The first 8 rows are patterns. Each new row is the sum of 2 different patterns, raised or lowered, with some noise. Before adding, each is slid sideways (what falls off one end comes back at the other) and multiplied by a number that may be negative. Names go in the order of the patterns.
Some rows, each with the names of its patterns after it:
[ -4.2  19.7  11.7   6.4  -7.0  -5.6  -7.7  -6.8   8.9 -14.5  -1.5  10.7
  -7.6  -1.0  -4.6   4.8  13.0  -4.7  21.8  -3.4  -0.1 -21.6   6.4   9.8
   8.1   4.3  -4.0   0.5]	Q_170
[  4.0  18.6   4.1  14.4   2.2   0.6   9.4 -11.9  18.5  -7.2  -6.7  -3.6
  18.9 -14.3  -9.8  -2.7   6.9  23.9 -16.4  14.8  -1.6   0.2  -3.6   1.3
  14.9 -13.7  -7.2   1.4]	Q_654
[-12.1   3.5  -0.5   9.6   1.0  -2.8  -2.0  10.3  -3.5  -1.5  -1.1   2.8
 -10.7   7.7  -2.9   5.9   7.3   3.8   5.3 -13.2   9.1   7.9  17.1  -6.8
   0.1  -7.3  -8.0  -6.6]	Q_179
[ -2.7 -12.5 -25.4  -2.5 -12.6  18.3  -5.4  -6.1 -15.5  16.3  18.7  -5.0
  -9.8 -15.6  14.7 -13.7 -10.9   7.5   0.9   1.5  -1.8  21.3  -8.6   1.8
   7.1   8.2  11.1   0.2]	Q_392
[  6.4   6.3 -11.9 -17.1  -4.2   2.5 -28.3  -8.1   0.0 -14.8  11.5  15.5
 -24.4  -0.5  -6.6  12.0  -1.1  23.5   8.0  -2.2 -23.1 -14.8 -15.6  10.8
 -12.0  -6.9   0.5  17.5]	Q_190
[  5.0  -8.3   9.2  -0.4  -6.1   3.0  -4.9  -4.3 -10.0  -5.4  19.9  12.3
   7.0   1.5   4.0  -0.1  29.4 -11.4 -17.8  12.9   3.1 -16.8 -27.5   4.4
  -5.4  -7.6   0.2   9.7]	Q_826
[-18.7   0.0  16.0  -0.5   0.8  12.9  -2.7   1.4  -6.2  11.4  -3.7 -11.3
 -22.5  -3.7  -7.5   1.2   3.3 -19.4  25.1   6.6  -3.8 -20.2  -2.8 -12.1
   6.5  17.9  19.9 -19.3]	Q_868
[ -1.1  11.5  -2.6  -7.3  19.2  -2.4   2.2  -4.6 -14.8   2.3  -8.7 -10.4
   0.9  16.5  -4.2  -6.5  -7.3  27.1  21.0   3.0  -2.9  21.6   9.0   1.8
  19.5   2.3   4.8   5.5]	Q_666

New rows. What belongs after each?
[-10.1 -10.4 -14.1  -7.1   4.2 -11.3  -5.4   9.4  10.3 -13.6 -13.1 -19.6
  -9.9 -24.3   0.3  -7.1 -19.0 -18.7   6.2   1.2  -9.5 -12.2 -13.5   4.4
 -32.0 -24.1  -8.2  -9.4]	Q_392 Q_826
[-12.8   0.2 -33.5 -29.8 -25.5 -14.7 -31.8 -31.2 -10.6 -11.0 -22.4  -7.2
  -5.9 -27.1 -33.9 -11.6  -6.8  -6.6 -17.2 -25.6 -29.6 -43.5  -9.7 -22.8
  -2.0 -29.2 -29.8 -37.6]	Q_170 Q_392
[14.8 31.7 25.4  9.3 14.2 13.1 18.8  3.0 20.7 -6.0  5.6 16.7 -2.2 15.0
  8.4 22.7 23.9  6.6 29.8 17.6  9.5 -7.0 17.3 23.3 12.6 20.9  7.2 16.7]	Q_170 Q_179
[ 8.3 21.1 19.8 12.3  8.6 14.4 38.9 25.2 29.8 10.9 28.5  6.8 19.8 33.0
 21.8 20.1 16.3 15.6 19.2 26.1 17.7 29.2 10.6 13.6  7.9  4.2 23.2  1.5]	Q_170 Q_666
[ -8.7  -0.3   0.4  -0.8 -10.8  -3.7 -16.4 -26.3 -37.2  -8.1 -28.1 -10.5
   0.4 -33.7  13.5  -7.0 -10.2 -20.9 -15.6  -6.7  -5.5   8.3  -4.8 -25.3
 -21.5  -5.1   7.0 -12.3]	Q_170 Q_868
[ -1.9  27.9 -20.9  -4.1  33.5   8.3  -3.4   4.8  14.6 -15.8  -8.9 -11.5
  39.8   8.3  20.0  -6.2  19.2  11.6  -7.4  -0.3   2.9  -1.9  12.8   6.3
   5.3  -8.2  30.6  12.3]	Q_654 Q_190
[  0.5  23.2  14.7   2.7  10.4   7.8  17.7   1.6  -0.2  16.9  -8.9  15.2
  12.3  31.4   9.0  -7.9  -3.6   2.4  12.1   7.8  12.9 -20.8   7.5  14.2
   7.4  12.4  25.0  30.0]	Q_170 Q_826
[-22.6  -8.1 -14.1   4.0   7.7  -4.8   4.7   4.2   8.2   2.9   9.8 -19.2
  -1.3  19.8   0.4  -2.8 -23.1  10.0 -24.3  -4.3   0.7  14.5   6.9  -1.7
   0.0  10.8   3.0  -4.7]	Q_654 Q_190
[  2.4   9.0 -12.9 -21.3 -17.0   1.1   0.5   7.5  -4.9  19.1  13.9  -6.2
 -12.3 -10.8  -8.0   5.7  11.0   3.2  -9.1 -10.7   0.8   6.5   8.0  -6.9
   9.5  -6.6  -5.9  -8.1]	Q_179 Q_868
[ 31.2  -3.1  -0.9  13.3  12.6  -5.9 -10.4  11.0   3.2   8.4 -28.5   9.7
  -5.4   3.9   3.7 -14.7  36.7  -1.0  -7.4 -16.2   1.9   4.5  11.0  29.6
  23.2 -15.1  -9.1  -4.8]	Q_654 Q_868
[ 19.7  11.0  19.1  10.5  24.7   2.9  20.8  15.1  15.7  17.8  12.4  -0.3
   6.3 -11.3  12.3   6.4  27.5  11.1  -3.9   5.7  29.2  38.4   0.8   3.4
  -6.6  14.8  -4.5  -7.9]	Q_179 Q_392
[13.8  3.9  7.0  2.8  4.9 13.2 -7.3 11.9  8.7  6.0 -5.7 -0.2 -0.4  1.4
 10.0  7.5  3.9  1.5  1.5 15.2 21.6  0.9 -6.1  8.0  3.2  0.7 -9.7 -6.3]	Q_654 Q_179
[ -5.9  -6.0 -11.8 -17.2 -10.2  11.1  17.8  -3.0  -6.9 -12.1   1.6  23.8
  -7.9 -14.1  13.5   8.5 -22.4 -28.1  -5.6 -10.3  -8.0  -1.2  -1.8   4.2
 -10.4   5.8  -5.1  -2.0]	Q_179 Q_826
[-15.4  -5.1  -5.8  -2.3  10.6   3.3   8.9   6.7   1.9 -10.9   1.6  12.1
  -6.1   2.6   1.8  17.9 -10.5  13.5  13.7   3.1  13.9  -8.5   7.3  12.9
   3.4  12.1  -0.4  12.3]	Q_392 Q_190
[  4.9   3.4 -24.8  21.1  -0.9   0.7 -12.4  -5.2   4.8  -4.3  23.6  25.7
  -9.2 -23.9  14.8  24.9   5.4   0.7  -3.2  15.5  -5.4   0.9  12.9   4.3
  -6.4 -25.5  12.8   5.6]	Q_654 Q_868
[ -9.1  -1.1  11.3 -15.2  20.5   3.8 -17.9 -16.3   2.9  12.3  21.0   1.4
   3.8  10.5  -5.5  -0.1  13.4  10.8   0.4 -29.8 -25.7  -8.9   9.9 -32.5
  -9.8   7.0 -24.9  -3.6]	Q_170 Q_666
[36.3 49.7 30.7 23.1 48.0 42.8 24.7 37.3 17.9 18.5 36.6 35.0 28.7 22.1
 35.6 11.1 26.1 16.3 54.5 45.7 56.0 11.1 36.8 26.7 19.4  7.8 10.2 24.4]	Q_179 Q_190
[ -1.2   7.5  18.6  22.6   6.3   8.4  10.9   0.7  18.5 -15.1   1.7   1.6
  24.0   6.0  18.4   4.0  -5.7  -6.2  12.8  23.4  10.1   3.1   0.6   4.8
  -7.8   3.1   0.5   2.9]	Q_179 Q_868
[ -4.9 -11.0  -1.1 -18.9  17.6   8.4   3.0   4.1   9.0  22.7  -7.9  11.5
 -24.1   3.6   8.6   1.4   8.0 -11.0 -10.7   7.3  12.1   7.9  -4.0 -25.0
  -9.0 -20.0 -21.8   4.5]	Q_170 Q_666
[  3.4  16.8 -13.6   9.4 -14.0   1.4  -3.5   6.1   3.6 -15.0 -14.2  -6.8
  -4.9   2.3   0.0   6.2   2.1  -4.6   1.9 -14.2  14.3 -11.7 -10.2  -8.2
  10.9 -20.6  -8.2  -9.7]	Q_654 Q_179
[ 12.0  -3.8 -12.1  -3.1   4.3   5.1  11.0  -8.1  24.0 -18.3  11.2   5.7
   4.4 -11.2 -14.4   7.5  14.9  11.3   0.6 -14.5  16.0  -4.8  -0.6  10.8
 -14.0   2.4   3.2   7.1]	Q_654 Q_190
[  5.0  -1.4  31.6   2.6   7.8  24.0 -20.3  -4.5  24.8  10.6  25.7  -5.6
  15.1  -4.4  -1.2  -7.1  28.4  23.1  25.5 -26.9  -3.1   8.4   7.4 -28.0
  -7.6  -0.4  -1.7  17.7]	Q_190 Q_666
[-11.8 -12.7  -1.8   8.7 -13.8   2.7 -12.8 -15.9   5.4  20.1  -6.8  10.7
   6.3   5.6  14.8  21.8   0.1   8.9 -10.7  -1.1 -10.3   0.2   1.0 -19.2
   6.9  15.6  28.1   4.1]	Q_170 Q_190
[  6.1   6.4   8.7 -13.2  11.1 -11.5  -4.3  11.3 -15.6  -8.5  -8.3  19.0
   4.0   5.4  -7.8 -25.0 -17.7   2.8   8.7  -1.4 -17.9   5.0 -12.3  -6.4
   3.3  -0.9  -8.9  -1.6]	Q_654 Q_868
[  3.2   2.3   4.6 -29.7 -30.3  -3.3 -14.9 -20.3 -11.4   7.5 -23.9 -12.3
 -13.2 -11.1  -0.9 -13.7  -0.1  -9.1 -27.3  -6.3  -1.6   3.4  14.4  -2.1
  -2.2  14.5  -4.9 -24.1]	Q_170 Q_666
[  4.4 -27.1  19.0  -6.0  -1.5   0.8  13.4  25.1   5.6  -9.5 -26.6  17.6
  -4.8  -3.2 -15.5 -16.8   0.4   1.0   1.8 -13.9   0.3 -10.4   6.2   5.4
  -4.3  -0.1 -20.0 -18.7]	Q_392 Q_666
[ -1.6  -2.1  -3.1 -11.6   4.9  11.0  10.7   5.0   6.9  -1.2  -5.1  24.4
 -27.3  -4.1  -1.7  10.0  -0.9   5.1   3.5 -22.7 -24.0   2.8  19.8   0.0
  -8.3   5.6   3.2  -1.9]	Q_179 Q_868
[-10.7 -24.7 -10.5  11.2   8.1  -7.3  -3.0   4.5   7.7  23.7 -13.5 -24.0
   3.3   6.9 -39.4 -36.8   0.9   1.7 -12.2   1.2  -2.2 -13.8 -28.5  15.2
   4.1 -12.9 -15.8 -10.7]	Q_826 Q_868
[ 5.4  1.0  7.1  2.4 27.5  2.6 21.0 11.6 -4.7  0.0 11.8 31.6 -6.9  9.9
 24.0  1.8  1.9  2.1 18.2 16.4  5.1 32.2  4.0 11.0 -9.4 20.2 20.7  5.6]	Q_170 Q_826
[16.9 10.9  3.6 18.8 17.1  2.3 17.4  2.1 13.1 -8.4  8.5  4.2  0.4 14.0
 -4.7  3.0 -2.3 21.6 24.3 15.7 23.2  3.8 21.8 10.1 19.0 -8.6 -2.5 14.4]	Q_179 Q_392
[ 29.6   4.1  -8.1  -8.4  29.1   8.3   1.3   2.7 -17.4  -4.9   2.4 -29.4
  -1.5  -8.6 -23.4  21.7   4.3 -23.8 -10.3 -24.2   5.5 -14.7   3.8   2.2
   8.8 -29.1 -24.5 -25.5]	Q_190 Q_666
[-10.7  -4.3   0.1 -21.0   8.8 -14.0  -1.6   8.5  -2.7   8.0   1.7  -8.1
 -25.1 -17.2  -2.7  -8.2 -15.1 -24.9 -12.2 -12.9 -13.6  -2.0 -11.1 -27.3
 -17.4  -1.3 -18.7 -11.2]	Q_392 Q_666
[39.0  5.8 25.3 40.6 40.8 33.7 22.1 21.3 13.7 16.7 28.3 27.1 25.6 17.5
 32.7 14.7 21.8 31.1 18.2 27.5 13.5 27.2 19.1 45.4 25.1 25.1 18.7 13.7]	Q_392 Q_868
[ 34.5   0.1  -2.8  17.0  29.6  21.7  14.2 -10.6  -0.2  -9.6  15.9 -16.1
  19.3   6.4 -10.3  16.9  23.3  -8.7  10.7   8.3   8.0   1.0  30.1  24.5
  13.8  -4.3   2.1 -11.5]	Q_170 Q_190
[-17.4 -29.8 -15.3 -18.3 -16.3 -14.2 -14.7 -34.6 -31.9 -24.4   4.5  -2.8
  -3.3  -8.5 -19.8  -1.6   6.0 -31.9 -20.5  -5.2  -7.9 -31.7 -45.5  -8.0
 -37.6 -17.6 -15.3  11.3]	Q_170 Q_826
[  4.9 -17.0   0.4  -4.7 -12.2   4.0  -2.9   2.1  -6.7   2.2  11.7  -7.4
  14.5 -29.3   1.2   8.9   4.1 -17.8 -22.4   4.0  13.6   5.3   1.9   5.3
   5.5 -25.8   0.0   2.6]	Q_170 Q_392
[ -7.5   6.4   7.6   2.9 -19.4   3.6   7.7  -9.8  -3.1  -0.7  -1.2   7.8
  13.9  26.8   7.5  -7.1 -20.8  -0.7   4.0   8.3  -9.3 -35.2  14.7  22.7
  -0.1  -9.7  25.2  32.0]	Q_392 Q_826
[ 25.8  -8.8   6.0   3.8 -16.0  -8.3   5.9 -12.6 -24.1  18.3  -9.6  -9.8
 -13.4  -7.9  10.8  -3.5  32.7  21.2   1.1  -9.3 -12.8  13.6  11.3  19.1
 -21.1 -19.0   0.1  26.9]	Q_170 Q_392
[ -1.1  12.3 -28.6  -3.4  -3.1   0.9 -13.9 -17.4  -1.0 -17.5   1.3   2.3
   4.0  -2.8 -21.8   0.3 -13.1  -8.0  -0.5 -12.9   3.3 -23.0  -0.2  16.8
   8.8 -11.9   8.9   7.5]	Q_654 Q_826
[45.1  6.5 10.1  4.1  6.6 13.9  6.2 22.1  3.1 16.7 13.3 18.5 17.6 29.8
 18.8  8.4 23.9 20.7  0.4 28.7 14.9 24.4 20.4 11.7 23.0 -8.5 26.0 22.9]	Q_170 Q_179
[ -4.6 -21.7 -16.4   5.5 -24.3 -16.4   3.0 -19.6   0.2   2.6 -28.4  -3.4
 -18.3  -8.9   1.0   1.9  -4.8 -16.0 -38.6 -19.8 -29.3 -12.7 -18.7  -4.3
 -13.6  -4.5 -13.2  12.5]	Q_190 Q_666
[18.6 13.0  6.3 14.5 -0.2 13.5 10.0 14.5 25.0  9.0 29.4 -4.8 10.1  3.5
 27.0  2.6  6.9 20.6 23.4 30.3  0.3 21.3 12.1  6.6 13.1 13.4  5.2  1.9]	Q_179 Q_392
[31.3 -0.7 14.9 23.9  9.9 48.1 32.3  0.8 11.7 27.8 36.3 33.1 52.6 39.2
 34.8  6.7 16.8  6.5 36.3 21.0 23.0 18.0 45.0 34.1 33.6 15.2 22.8 16.7]	Q_179 Q_190
[  7.1  -0.1  20.7  13.1  12.6  -3.1  13.3  -7.2   0.2   6.7  -5.2  13.6
   9.7  22.3  10.8 -13.4  -6.1   8.7   1.9   2.7   7.0 -16.2   7.7  27.0
  -6.5   9.9  26.9  33.0]	Q_179 Q_826
[ -0.8   2.1   4.2  -6.5  -5.2   7.0  -3.1  17.7  11.8  27.9   6.5   6.8
   8.1 -10.2  28.4 -21.9  -7.5   0.9  28.9  -9.0   1.3  -5.6  -4.0   8.3
   1.3  25.5   0.0  -9.0]	Q_654 Q_868
[  4.8  -7.6 -19.2 -26.1  18.0   4.5   7.9   5.2 -13.5  23.1  34.4 -15.1
 -35.3  10.8  -8.5 -10.6 -10.5  23.1 -22.7 -24.1   0.2  25.0   4.3  -7.7
  21.5  -3.5  -4.3  -3.1]	Q_826 Q_868
